The rows of a group lie close to one hidden flat surface of 11 dimensions, which passes through zero. Surfaces can cross.
Some rows, each with its group after it:
[ -5 -15  -3   6  13 -19 -36  -7   7 -22  -3   4  -9   1  -1 -14  21   4
 -19  32  23   6]  Z
[ -8  -5  19 -12 -11  12  11  17  18 -15  22  -6  10   5  -4 -13 -10 -14
  -2 -23 -14   3]  X
[ -3  -2   0 -16  -3 -29 -18  -8  32  -3  10 -16 -10   6   8 -12  15   2
 -15   4  27  -5]  U
[ -7 -12   1   2  26   0  -4  30   0  15   8  27  -4  -4  26  -8  18 -23
  26   1 -14 -11]  Z
[-17 -12  24 -16  -9   6   8 -19   8  14   6  11 -25 -11   1  28  12   9
  -9  35 -13  -5]  X
[ 10   2  -1  24 -25  33   2   5   4 -37 -24 -13  -5   2 -21 -23  -4  -2
 -37 -14  -7  15]  Z
[ 10  12 -23 -17   9 -16  13  18  12  13   2 -15  10   9  20 -16   2 -13
  35 -18  11  -5]  X
[ -7  11  26  -1  -7 -21  13   0  -8  16 -32  -1   8   8  17  -1  -3 -11
  -9  15   5 -16]  X
[  6  -1 -12 -10   2 -10  20   2 -19   5 -35  -5  12 -24   0  18 -25  15
  20  12   3   2]  N
[ -8 -19  -8  16   0   7  -7  -4   4 -39  27   9  -4   4 -26 -11 -19  -6
 -10 -27  -3   9]  U
[ 11  16  -2   3  14  11 -14  34 -17   7 -23  29  16  -9  16  -4   7   4
   3 -12 -15  19]  U
[-20  -3   3   1   0 -25   3 -15 -12  -8  -7  19  -9 -15   2  16 -19  -8
   8   8   2 -19]  N
[ -1   2   3   6   1  29 -12  20   3   4  31  -5   9  -5   7 -12  11 -10
  22   1 -16  -4]  N
[  4  -5 -10   5  17 -16 -26   4 -10 -10   3   2  15   6   3 -14  12 -26
  11 -16  15 -20]  Z
[-18  -5  12 -13  -1 -32 -32   0  -1 -19   5  19   6 -18   4   2  -4 -19
  -2 -14  10 -25]  U
[-13 -22  19  -5 -10  14  26 -28   1  11  18  -6  -8  -2 -10  29   2  -6
   4  28  -7 -13]  Z
[  4 -16  -7   9   1  12  -3  -6  21 -11  21 -24 -10  17 -10 -19  19   1
 -10  14   9  10]  Z
[ 20  -1 -28  21  16   1  -1  25 -10 -14 -21 -12  19   6   4 -34  -1 -21
  17 -21  10  -4]  Z
[  2  19   3  22   9  -7  -3   6  -6  24  -2  24  -3  24  19  -8   9 -16
  -7 -25   0  -6]  X
[  1 -21 -14   6  22  -4 -20  -2 -13   8  -1  31 -19 -22  -4  21   9   3
   5  -9  -4 -14]  U
[ 12  15 -38  13  14  -9   5  -6   3  19  -4 -16 -30  13   7 -13   3  11
  22  -7   6 -18]  N
[ 10   5  -5   1   6  10 -15  32   8  -9  15  -4  23   7   6 -26   4  -9
   5 -26  -2  14]  Z
[ 15  22   3 -19 -17   6 -23  13  -3 -21  -6 -13  25  -5 -14  -4 -13  10
 -11 -49  -6   5]  X
[ -1   1 -11   6 -11  12   3 -13  -3 -21  11  12 -20  -4 -30  13 -30  25
 -19 -35 -16  17]  U
[  0  15   2  12  16  -7 -30  24  -6  14  -5  35   6  -1  27  -9  22  -8
  -3  -2   3   6]  X
[-18  -6   1  18  -4  11  -7 -17  -9   1  41   5   3 -12  -1  14  -2 -16
  26  19   0 -20]  N
[-14   8   3   6  -2 -23 -15 -19  21  11  29  13 -35  22   7  -2  13 -12
 -15 -30   9 -27]  U
[  2   5   6   6   8  22  13  26 -13  17  10   8  14   0  12  -4  -3 -20
  29 -18 -25 -15]  N
[ -6 -10  -7  -6  13  -7  -7  10  26  -3   6  -5 -32   8  11 -23  25  -5
   3  13  -1 -11]  X
[ -3   8  -3  13   2 -23   1 -21 -14  -5 -21   3   4  18   1  -2   4 -14
  -9  17  18  -5]  U
[-12   0   0  -6   0 -13  -9   3  15 -18  -6   1 -38   1  -5 -16  -3   5
 -14 -10 -12 -15]  X
[ -6  -7  -3  13 -11   2   6 -30  -1  -2  28 -22   6   6 -10   7   0  -9
  11  24  17 -13]  N
[-12 -13  -3   4  12  -8   5  -4  -2   8  -4  17 -20  -7   8   8   6  -3
   6  19  -3 -10]  N
[  9 -29 -11  -3  19  -5 -22  -4  -6   7  -6  -5   4 -19   1   8  25  -3
  16  23  16 -18]  U
[ -4  -1  19   6 -11  28  -6   0  -9 -17  34 -27  20  12 -18 -13  -2 -27
  15 -14 -17 -27]  N
[  1   4  -9  -5   6 -19 -15   4  12  -6 -15   6 -11   0   6  -8   8  14
 -18   4  13  15]  U
[ -3 -17  16   0  -8  15   7 -28  -4  12  20   2   2   5 -12  27  16  -8
  -6  11   0  -7]  X
[ -9   4  -8   9   8 -14 -31   7   8 -16   2  18 -12  -4   9 -16   9   4
 -14  11  10  11]  X
[ -5  -8  16 -11  -3   4  -2 -12 -14   0  -6  12 -15  -6 -16  22  -3 -12
  -3 -32 -24 -35]  X
[-11   2   8   2 -24 -10  18 -18  -1 -28 -15  -7   3  -3 -16   4 -33   2
 -18   1   8   5]  Z
[-10 -10  17   4  -3  10 -31  -4   0  -7  29  -5  21  -9   4   0  25 -20
   8  34   9 -10]  N
[  4  -8 -16  12  16  -6  15   9  27  16  11   9 -18  21  17 -19  19  -5
  -6   1  14  19]  N
[ 12  -5  14 -13  14  -1  -8  25  -4   5 -33  10  11   1   9  -6  19  -3
 -12  -6 -11   5]  N
[  3  -6   0  -5   1  -3   9   8  22  11  15 -11   6  11  12 -11   9  -6
   4  -5  13   7]  U
[ 24  17  -2 -14 -13  30 -29 -17 -20  18   6  -8   6 -11 -23  35  12  31
  -4 -26 -16  -4]  Z
[-13 -11   9  -5   7  -7   0   1 -19  -1  -5  32   6 -28  -2  28 -20   7
   9  11 -10   2]  Z
[ 14   1 -14 -12  -2 -15 -15 -15  -4  -9 -16 -38  14   2  -8  -4  11   3
   7  17  24 -15]  Z
[ -8 -24   0  12  -5  -6  -2 -12   4 -26  26   1  25  -2  -8  -1  -9 -16
  -6  11  29  20]  N
[ 16   8  -3 -15   0  -4  22   3  18  48  -2 -28   3   6  23   3  18   9
  17  12  13  -6]  U
[  0  -8  14   3   3   9 -36  13  -8 -23  12  15  18  -4  -9  -8  12 -21
 -12 -26  -7  -6]  X
[  2 -16   7 -11  13  -7 -18  13  10   5 -11 -16  11  -7  20 -12  39 -10
   7  52  16  -5]  U
[  9 -11  -4   3  -7  21   0 -17 -10   0  -9 -15  -6  -8 -18  15   9  11
  -2  14  -4  -5]  Z

New rows, each followed by its group:
[ -4   0  -5   7   2 -10  39 -15 -14  13 -19  -7   0   8   1   8 -14  -8
  19  20   4 -11]  U
[ -3  -9   6  -9  -5   5 -11 -27   2   0   5   0 -28  -1 -17  18  18   7
 -17   2  -7 -18]  X
[ -4  13  -3 -10   4 -13  21  11  15  20 -22   7 -24   4  22  -3   1  16
   1  16  -4  10]  U
[  7  -6 -16  -4  -1 -12   7 -15   4   6   7  -4  -6  -4 -11  15 -15  13
  -1 -26  13   0]  U
[  1   7  19  -8  -4   8 -15  -3 -13  -7 -16  13 -18   5 -19   8   0   8
 -26 -34 -32 -15]  N
[  0   9   0  -4 -11 -31 -11 -38   8   2   0 -23  -6  19  -4   3  12  -1
 -17   7  34 -19]  U
[  3  32  -3 -12  -6  -3  -6   3   5  19 -13 -10 -20  -1  12  -1   2  19
   6  -4 -13 -15]  N
[-18  -2  26  -3  -5   5 -26  -4  -2   3  20  33  -7 -14   3  19  11 -11
 -11  -9 -16 -18]  U
[ 11  24   0  -5  -7  -1  19   6 -14  19 -22 -20  27   3  10   1 -11  -1
  18  -1   2  -1]  U
[  3  -9  15  -9 -19   8  -6 -26   1  -9  23 -14  31   3 -17  19   9  -6
 -11   8  18  10]  X
[-16   8  22  21 -17  -1  20  -8  12   0  -1  23  -7  19   9  -3  -4 -12
 -38   0   5  20]  Z
[ -2   0  -4 -17 -14 -18 -24 -26  11  -7  11  -7 -17 -15 -19  21 -10  24
 -18 -22  14 -12]  U
[ 10  27 -31   9   6  -1  12  13   4  19  -1   0 -23   8  12 -12 -14  12
  21 -35  -9  -6]  N
[-21   8  12 -13 -12  -2  -7   3  26  -6  14   2 -33  -7   8  -6   4  13
 -10  20 -12   1]  N
[ -6  16  12  19 -11  29  -7 -11  -9  12  46   5  -4  15  -7   5   2 -17
  10 -32 -23 -25]  N
[  2   0  -6   6   7 -15 -21   5 -12 -24 -10  33  10  -7  -9   3 -16  -1
 -21 -39   3  16]  N
[  3   1  10  21   6   0 -10 -11   2  14  -3   5 -19  24   3  -9  27 -10
 -24   5   4 -14]  X
[-15  -8 -10  -3   4 -11 -10 -15  18 -10  49  24  -8   6   1   7  11 -15
   3 -12  10   9]  X
[ 11  -4  -7  -2  11 -14 -30  -1   0  -8 -20  -7  10   1   5 -10  30   2
 -14  30  24   9]  U
[  1   7 -18   8  -2  -2  10   7  25   5  24 -19   2   9  16 -22   0  -1
  18  11  19  13]  N
[ -4   5   6   6   8   0  23   5  -1  14 -26   0  -8  14  21 -10  17  -6
   3  50  -3   7]  U
[ -8   5  -7  13   1  -5  -7  -7  13  -2  25  -3 -16  18   2 -16   6 -13
   4  -8   6 -13]  N
[-21 -11  -4   7  20 -12 -20  15 -16 -12   7  56  -4 -30  11  10  -8 -11
  15   3 -11   1]  X
[ -4 -27 -18  19   9   7  28   9   5 -24   0 -16  -9   4  -8 -27 -14 -25
  21  -1  -4 -11]  Z
[ 11  16 -23  -4   4   0  11   6  21  23 -11  -1 -30   0  14  -3   6  36
  -4   6   3  23]  N
[ -5 -12   8  -6   7   2  -6 -18  -4  18  45  11   4   7  -5  24  11  -8
  14  -8  -5 -14]  Z
[-19   1 -23  -1  -6 -13  -2  -2   8 -24  13 -14 -18 -26  -2  -9 -28  10
  30  20   3 -14]  N
[ -1   3 -12   7  12 -38 -17 -22 -13  10 -25  30  -8  -3  10  18   8   1
 -13   5  25  -5]  N
[ -7   6  27   6  -9   1   7  -8  -2  19   3  12   4  14   9  11   7 -11
 -17   1  -1  -3]  X
[-16 -20   3  29  12  -6   8 -12 -17   2   2  27   4  -7   7  10  -5 -11
   3  42  12   7]  X
[ 14  12   2   2   1   5  15   6   4  31  13 -12  23  23  16  -3  10  -6
  10  -6  11  10]  Z
[ -6  -2  20   8  -1  -9 -10   8   0  -3 -24  -1  -2   1  11 -15   7  -3
 -20  31   5  -4]  X
[  2   8 -11  17  -4   2  23 -14  -6  15   0   0   3   4   0  13 -15  16
   2  18  11  21]  X
[ 15 -23 -29  15  13  23  -7 -10   4  -3  16  -5 -26  -4 -26   3   8  22
  -3 -10  -5   6]  U
[  5  -2   8  16  -7  22  27  15 -11  -2   2 -10  35  -1  -5  -4 -27   1
   7  -1  -4  25]  X
[-10   7 -16   8   8 -19 -10   1  -7 -17   5  -7  -8  -1   2 -20 -15 -19
  28 -11   2 -37]  N
[ -4  41  11 -11 -14 -17  -8  -9  -5  16 -11  -7 -11  15   7  -3  -3   0
  -2 -23  -9 -30]  N
[ 20  -4 -19  -2  19  -9 -10  10  -9   4 -15 -21  11  12   3 -20  19 -27
  22 -24   9 -34]  X
[-15 -14   5 -26  -2  -2  11   4   9  -6   9   5  -7 -23   3  14  -6   0
  19  16 -13  -2]  X
[ 25  -3   4   9   0  36  -6   0  -7  21 -14 -18   8   3   4   2  45  -6
   0  22  -2  -5]  Z
[ 15 -20  -1   0  14  21 -33   5  -5   9   9  22   3 -18  -3  19  34  14
 -12   8  -2  14]  U
[  1  -7  -3  -4  -5 -11 -31   5  12 -31   5   5  22 -15  -3  -9   2   6
 -21  10  26  33]  N
[ -4  -9  -8  -2  -4 -16  23 -37  13   8   3 -22 -27  12 -11  12  -7  25
  -8  36  18   5]  Z
[ -2  23   6 -21 -12  -6 -15  -2  -2   1 -12   6  -5 -14  -2  16  -9  30
 -14  -4  -5   8]  Z
[  7  -7  13 -12   0  14   3  15   6  10   4 -19  30  -4  12  -1  14   2
   9  35   8  19]  Z
[  5 -21  -9  19  17   9 -10   8 -22 -22   0   8  20  -4 -12  -9   2 -22
  11   2   1   1]  U
[  7  -2   3   5  -5  27   8   2   5  -9  -4 -23   2  10  -8 -12  12  10
  -8  37  -7  24]  U
[  9  26  -7  10  -2   0  -5 -17  -9  25  -1  -5 -13  18   2   5  10   0
   1 -21  -1 -24]  U
[ 10  -8 -22  13  18  -9 -17 -28 -15  11 -21  14 -42   4 -13  15  20  16
 -15  -1   2 -16]  N
[ -8   1 -19   5  12 -26  20  14   7 -11 -21  -9 -18   5  11 -29 -25  -6
  18   0   5 -11]  X
[  7 -15 -27 -29  15  -1  -8  17  22 -16   2 -27 -18 -14  -2 -18  14   4
  28   2  -8 -12]  X
[ 10 -13 -33  24  20   5  19   4   1  11  14 -10  10  10  10 -14   4  -5
  30  23  21  17]  X
[ -7 -27  -7   1   8  14  24   9  17  12  32   5 -24  -6   0   1  -6  -5
  21 -15 -15 -11]  U
[-17  13  28 -21 -20  18 -15  10   7 -10   2  -8 -16 -22   1   3  -1  12
  -1  19 -32 -14]  U
[-12  14  11   4 -14 -10  -5 -24  -9   2 -10  25 -20   1  -4  20  -2  -5
 -22 -18  -5 -19]  Z
[  0  11   3  -6   3 -13 -36   6  -5 -16 -21   6   4  -6   4 -10  15   2
 -14  13   6   2]  U
